The groups are shells around one centre, one inside the other: the same stretched ball of 6 dimensions in 10 sizes.
Known rows, each followed by its group:
[ 0.27  0.27  2.61  0.71  0.77 -1.39 -1.69 -0.90 -2.43  1.74]
K
[ 0.38 -1.30  0.29  2.79 -3.75  0.79 -1.63  0.76 -0.76  1.37]
L
[ 1.76  0.39  0.26 -0.52 -1.99  0.22 -1.05 -2.58 -1.45  0.03]
N
[ 1.21  0.11  0.37 -0.37 -1.14  0.27 -1.27 -1.39 -0.92 -0.14]
R
[-1.86  2.48  0.38 -1.18  0.28 -0.39  1.34  1.53  0.95 -1.72]
K
[-0.45 -0.61  1.81  4.94 -5.18  0.49 -2.23  1.87 -1.86  2.72]
E
[ 1.72 -0.07 -2.31 -0.57 -0.30  1.17  0.77 -2.85  0.14  0.49]
X
[ 1.28 -1.80 -0.28  1.97 -0.46 -0.47 -0.15 -2.40 -1.78  3.42]
K
[-0.88 -1.39 -0.11 -0.06  3.35  0.17 -0.95  2.39  1.37 -0.16]
W
[ 1.00 -3.32  0.83  1.24 -0.48 -2.49  0.15 -2.66 -2.41  3.41]
G
[-0.14 -1.30 -1.81 -2.49  2.43 -1.26  2.59 -1.41  1.22 -0.56]
K
[ 0.09  2.20 -0.32 -4.07  5.94 -0.25  0.56 -1.22  0.90 -1.98]
Z
[-0.65 -0.73  0.35 -0.15  1.54 -1.42  0.84 -0.18 -0.28  0.97]
L
[-1.07  0.08  2.33 -0.83 -2.41 -2.28  0.01  0.57 -0.98 -1.09]
W
[-0.86  1.80  0.34  1.02  1.07  0.57 -0.13  0.94 -0.06  0.78]
X
[-0.95 -0.24  2.82  0.06 -1.68 -2.60 -0.34  0.27 -1.75  0.25]
N
[-1.75 -3.07  1.06  3.72 -0.50 -0.22 -1.73  4.31  0.38  2.00]
G
[ 1.74  1.35  1.37 -3.18 -0.47 -2.56  0.97 -5.39 -2.79 -0.19]
Z
[-0.48  0.89  1.11 -1.70 -1.89 -2.35  1.75 -1.66 -1.10 -0.73]
G
[-0.47  4.20  0.91 -4.70  4.31 -1.72  1.96 -2.45 -0.36 -2.13]
G
[-0.77  0.41 -3.11 -1.45  3.99  1.66  1.66  1.26  3.19 -1.24]
K
[-1.23 -0.60  2.25  0.94 -1.58 -0.72 -1.95  2.83 -0.31 -0.59]
F
[-1.71  1.78 -0.55 -3.31  2.42 -0.97  2.40  0.79  1.87 -2.75]
E
[-0.34  2.62 -1.81 -2.67  1.81  0.66  2.18 -0.92  1.55 -1.95]
N
[ 0.11 -2.30  1.85  0.06 -1.11 -3.17  0.28 -1.68 -2.18  1.67]
E
[ 1.04 -0.91  0.36  1.67 -4.39  0.49 -1.47 -0.62 -1.19  0.72]
X
[-1.97 -0.88 -1.54  3.40  0.34  2.01 -0.12  4.46  2.27  1.24]
Z
[ 0.11  0.19  0.39  3.20 -5.77  0.67 -0.59  0.11 -1.30  1.56]
E
[ 0.30 -1.97 -3.48 -0.95  1.57  0.19  2.77 -1.35  1.84  0.46]
E
[-0.26 -0.44 -0.51 -1.31 -0.53  0.07  0.04  0.75  1.13 -1.78]
L
[-0.39  2.78 -1.66 -3.34  4.79 -0.21  2.88 -1.90  1.18 -1.07]
E
[-0.06 -0.03  0.44 -1.35 -1.21 -1.34  0.78 -1.03 -0.45 -0.76]
L
[-0.42 -1.31  2.54  0.80 -3.03 -1.04 -2.39  1.76 -1.03 -0.56]
K
[ 1.12 -0.48 -1.82 -1.26 -0.58  0.10  1.34 -2.44  0.25 -0.16]
R
[-1.38 -1.24  1.15  1.15 -0.57 -0.03 -1.68  3.54  0.74 -0.53]
F
[ 1.14  3.30 -0.93 -1.27 -0.77  1.09  0.82 -2.91 -0.57 -0.54]
Z
[ 0.96  1.14  0.33 -0.90  0.47  0.50 -1.12 -1.26 -0.62 -0.42]
F
[-0.11  0.45  0.94  0.35 -3.65  0.78 -1.83  1.55  0.04 -1.68]
W
[-0.79 -0.18 -0.88 -2.18  2.21 -0.87  1.66  0.12  1.33 -1.25]
L
[-1.59 -0.99 -0.29 -0.29  1.36 -0.55  0.66  2.34  1.53 -0.66]
R
[-2.54  0.74  1.87  1.90 -0.33  0.00 -1.25  4.58  0.60 -0.27]
W
[-0.16  2.78  1.88 -3.09  2.41 -2.10  0.78 -2.25 -1.43 -0.97]
N
[ 0.25  1.18 -1.88 -1.58  1.12  0.25  2.13 -1.86  0.74 -0.35]
R
[ 1.63 -3.18  1.33  2.23 -2.23 -0.44 -2.89 -0.91 -2.14  2.35]
G
[-0.43 -0.37 -0.63 -0.77  3.93 -0.10  0.28  0.45  0.91  0.26]
F
[ 0.55 -0.47 -1.67  0.55  1.80 -0.13  1.72 -2.24 -0.30  2.45]
W
[ 0.90  1.05 -3.02 -1.76  0.76  0.47  3.11 -3.34  0.74  0.07]
Z
[-1.40  1.06  0.39  1.84 -1.06  1.81 -1.73  3.87  1.19 -0.75]
N
[ 0.55  2.87 -1.37 -2.00 -1.35  0.97  1.43 -1.93  0.47 -1.82]
Z
[ 0.93 -1.02 -1.21 -2.42  3.77 -0.33  0.39 -1.73  0.65 -0.41]
X
[-0.79 -1.73 -0.39  1.04  0.70  0.95 -1.42  3.05  1.52 -0.28]
X
[ 0.29 -3.90 -0.48  0.03  1.44 -2.16  1.04 -1.33 -0.44  2.08]
G
[ 1.32  1.47 -0.33 -2.04  2.46 -0.19  0.37 -3.20 -0.84  0.13]
F
[-0.61 -0.66  0.15 -0.85 -1.01 -1.30  1.01  0.00  0.14 -0.62]
R
[ 1.02  0.09  0.62  0.96 -2.89 -0.48 -0.28 -2.19 -1.95  1.43]
R
[ 1.51  0.45 -0.30 -2.79  1.30 -0.17 -0.31 -2.60 -0.32 -1.27]
N
[ 0.14  0.32  0.07 -1.93  0.66 -1.89  1.86 -2.49 -0.77  0.07]
F
[ 0.08 -1.85 -2.24  1.13  0.31  0.36  1.49 -0.47  0.82  1.74]
X
[-0.23  2.34 -0.49 -1.55  2.05  0.63  0.49 -0.29  0.66 -1.09]
L
[ 1.72 -2.65 -1.58 -2.00  1.09 -0.65  0.52 -2.74  0.18 -0.04]
W

New rows, each followed by its group:
[ 1.79 -0.73  1.60 -2.41  0.07 -2.91  0.16 -4.69 -2.80  0.62]
W
[-1.04  0.87  0.10 -1.55  3.72 -0.72  0.80  0.57  0.74 -0.54]
R
[-0.77  3.12 -2.80 -2.10  1.89  1.55  2.80 -0.18  2.42 -1.91]
G
[ 1.35 -0.49  1.28 -0.61  0.52 -0.02 -2.57 -0.97 -1.20 -0.10]
G
[-1.61  1.10  1.25  1.24 -1.02 -0.93  0.59  1.30 -0.55  0.76]
K
[-0.65 -1.02  0.22  1.07  0.23  0.68 -1.52  2.46  0.81 -0.09]
L
[-1.43  0.34 -1.69  1.22 -0.05  1.36  1.04  2.40  1.98 -0.05]
F
[ 1.92  0.45 -1.71 -2.17  1.00  0.13  1.15 -4.04 -0.38  0.01]
X
[-0.33 -1.83  1.68  2.16 -2.64 -0.03 -2.65  2.34 -0.61  0.47]
X
[ 0.77 -0.82  0.65  0.93 -3.00 -1.02 -0.01 -1.88 -1.79  1.44]
R
[ 0.93  1.34  1.65 -2.79  3.09 -2.08  0.05 -3.40 -2.00  0.13]
N
[-0.48 -0.18 -3.01  2.17  0.80  2.24  1.22  1.11  1.84  1.60]
E
[ 2.11 -2.61 -1.97  1.70 -1.89  1.68 -1.22 -1.48 -0.11  1.67]
Z
[ 1.02 -2.16 -2.05  0.38 -0.46  1.01 -0.05 -0.60  0.85  0.49]
R
[-1.57 -0.59 -0.35  1.01  2.87  0.44 -0.21  2.94  1.48  0.52]
K
[ 0.69 -1.57 -0.32  4.32 -4.76  0.82 -0.78 -0.37 -1.46  3.31]
E
[ 0.76  0.83  3.04 -2.44  0.44 -2.76 -0.87 -2.72 -2.67 -0.45]
K
[-0.56  0.35 -0.89 -2.94  0.71 -0.31  1.15  0.37  1.71 -2.83]
N
[-1.05  0.18 -0.81  0.43  0.52  1.82 -1.03  3.30  2.15 -1.44]
X
[-0.48 -2.35 -1.78  0.73 -0.77  0.51  0.59  1.45  1.66  0.03]
R
[ 1.37 -2.67  1.70  2.57 -5.34 -0.34 -2.91 -0.42 -2.26  1.54]
G
[ 1.41 -0.12  2.50 -1.35 -1.67 -3.43  0.32 -4.72 -3.77  1.38]
G
[ 0.02 -0.04  0.70 -2.93  3.05 -3.40  2.48 -3.41 -1.33  0.59]
G
[ 0.96  1.67  0.53 -4.26  1.34 -0.93  0.07 -2.47 -0.31 -2.72]
E
[-1.60  1.23  0.18  0.50  0.95  1.10 -0.76  3.29  1.47 -1.07]
F
[ 1.46 -0.66 -1.24  0.65 -2.68  0.85 -0.11 -1.91 -0.48  0.73]
F
[-1.05 -0.12 -2.74 -0.98 -0.70  0.90  2.36  1.29  2.78 -1.80]
Z
[-0.52 -1.27  1.03 -1.16  1.47 -2.70  1.08 -0.98 -0.84  0.65]
N
[-0.55 -0.31 -2.32  1.56  0.56  2.36  0.04  2.12  2.13  0.30]
F
[-0.04 -1.92 -2.80 -2.97  5.31 -0.85  2.75 -1.27  2.14 -0.38]
G
[ 2.04  0.82  1.33 -1.41 -0.43 -1.35 -0.55 -4.47 -2.83  0.86]
K
[-1.08 -0.28 -0.75  2.08 -2.51  2.01 -1.10  3.59  1.69 -0.71]
F
[-0.20 -1.98 -1.43 -0.40  2.27 -0.73  1.42 -0.42  0.84  0.94]
F
[ 0.15  1.51 -0.01  1.05 -1.55  1.19 -0.71  0.09 -0.33  0.26]
L
[-0.54  0.71  1.74 -0.87 -1.66 -1.09 -0.60  0.45 -0.65 -1.29]
L
[ 0.02  1.72 -0.58 -1.79 -1.64  0.72  0.32 -0.11  0.86 -2.48]
K
[ 0.29  1.76 -0.15 -0.71 -3.07  0.31  0.50 -1.08 -0.30 -1.17]
K
[ 0.33 -2.77 -0.16  2.01 -0.45  0.02 -1.14  0.54 -0.31  1.93]
R
[-0.75 -3.40  0.53  2.08 -0.07 -1.06 -0.71  1.75 -0.12  1.91]
K
[ 0.60 -3.01 -1.06  1.86  0.79  0.35 -0.67  0.05  0.08  2.31]
N
[-0.72 -0.07  1.12 -2.98  1.56 -1.46 -0.25  0.82  0.66 -2.60]
K
[ 0.47  0.43  1.49 -2.67  3.05 -1.97 -0.20 -2.03 -1.20 -0.41]
F
[ 0.03  1.16 -0.89 -2.90  0.42 -0.26  1.36 -1.05  0.94 -2.27]
F
[-2.42  0.43  0.36  0.78  0.37 -0.13  0.47  3.58  1.42 -0.59]
N
[ 1.19  1.97  1.26 -2.25 -1.14 -1.57  0.53 -3.87 -2.20 -0.45]
K
[ 0.05 -0.03  0.06 -1.10  0.80  0.35 -0.96  0.65  0.65 -1.32]
L
[ 1.04 -0.84 -1.80  2.05 -1.74  1.87 -0.45 -0.54  0.17  1.55]
F
[-0.60 -2.35  0.85  4.00 -1.57  0.07 -1.65  2.11 -0.77  2.90]
K
[ 0.33 -1.37  2.63 -1.55 -0.39 -2.51 -1.47 -0.75 -1.66 -0.65]
W
[ 0.51 -2.88  0.12  2.54 -3.36 -0.38 -0.82 -0.09 -1.02  2.10]
F
[-0.84 -1.14 -0.72  1.14 -2.11  1.36 -0.98  3.12  1.73 -1.13]
F
[-0.17  2.62 -1.99 -3.39  4.03  0.99  1.70 -0.74  2.02 -2.29]
K
[ 0.42 -1.76  0.14 -1.44  0.17 -1.53  0.31 -1.21 -0.31 -0.27]
L
[-0.16 -1.69 -4.32  1.58 -1.67  2.74  1.53  1.46  3.05  0.09]
G
[-1.91 -1.49 -0.94  1.40 -1.36  0.24  0.80  3.39  1.95 -0.31]
K
[-0.82  0.64 -1.89  0.49  1.89  1.17  1.26  0.94  1.57  0.46]
F
[-0.42 -0.05  1.57 -2.40  0.38 -2.00 -0.05 -0.24 -0.40 -1.68]
F
[-1.17 -0.42  1.63  1.20 -3.62 -1.42  0.01  1.20 -0.87  0.20]
K
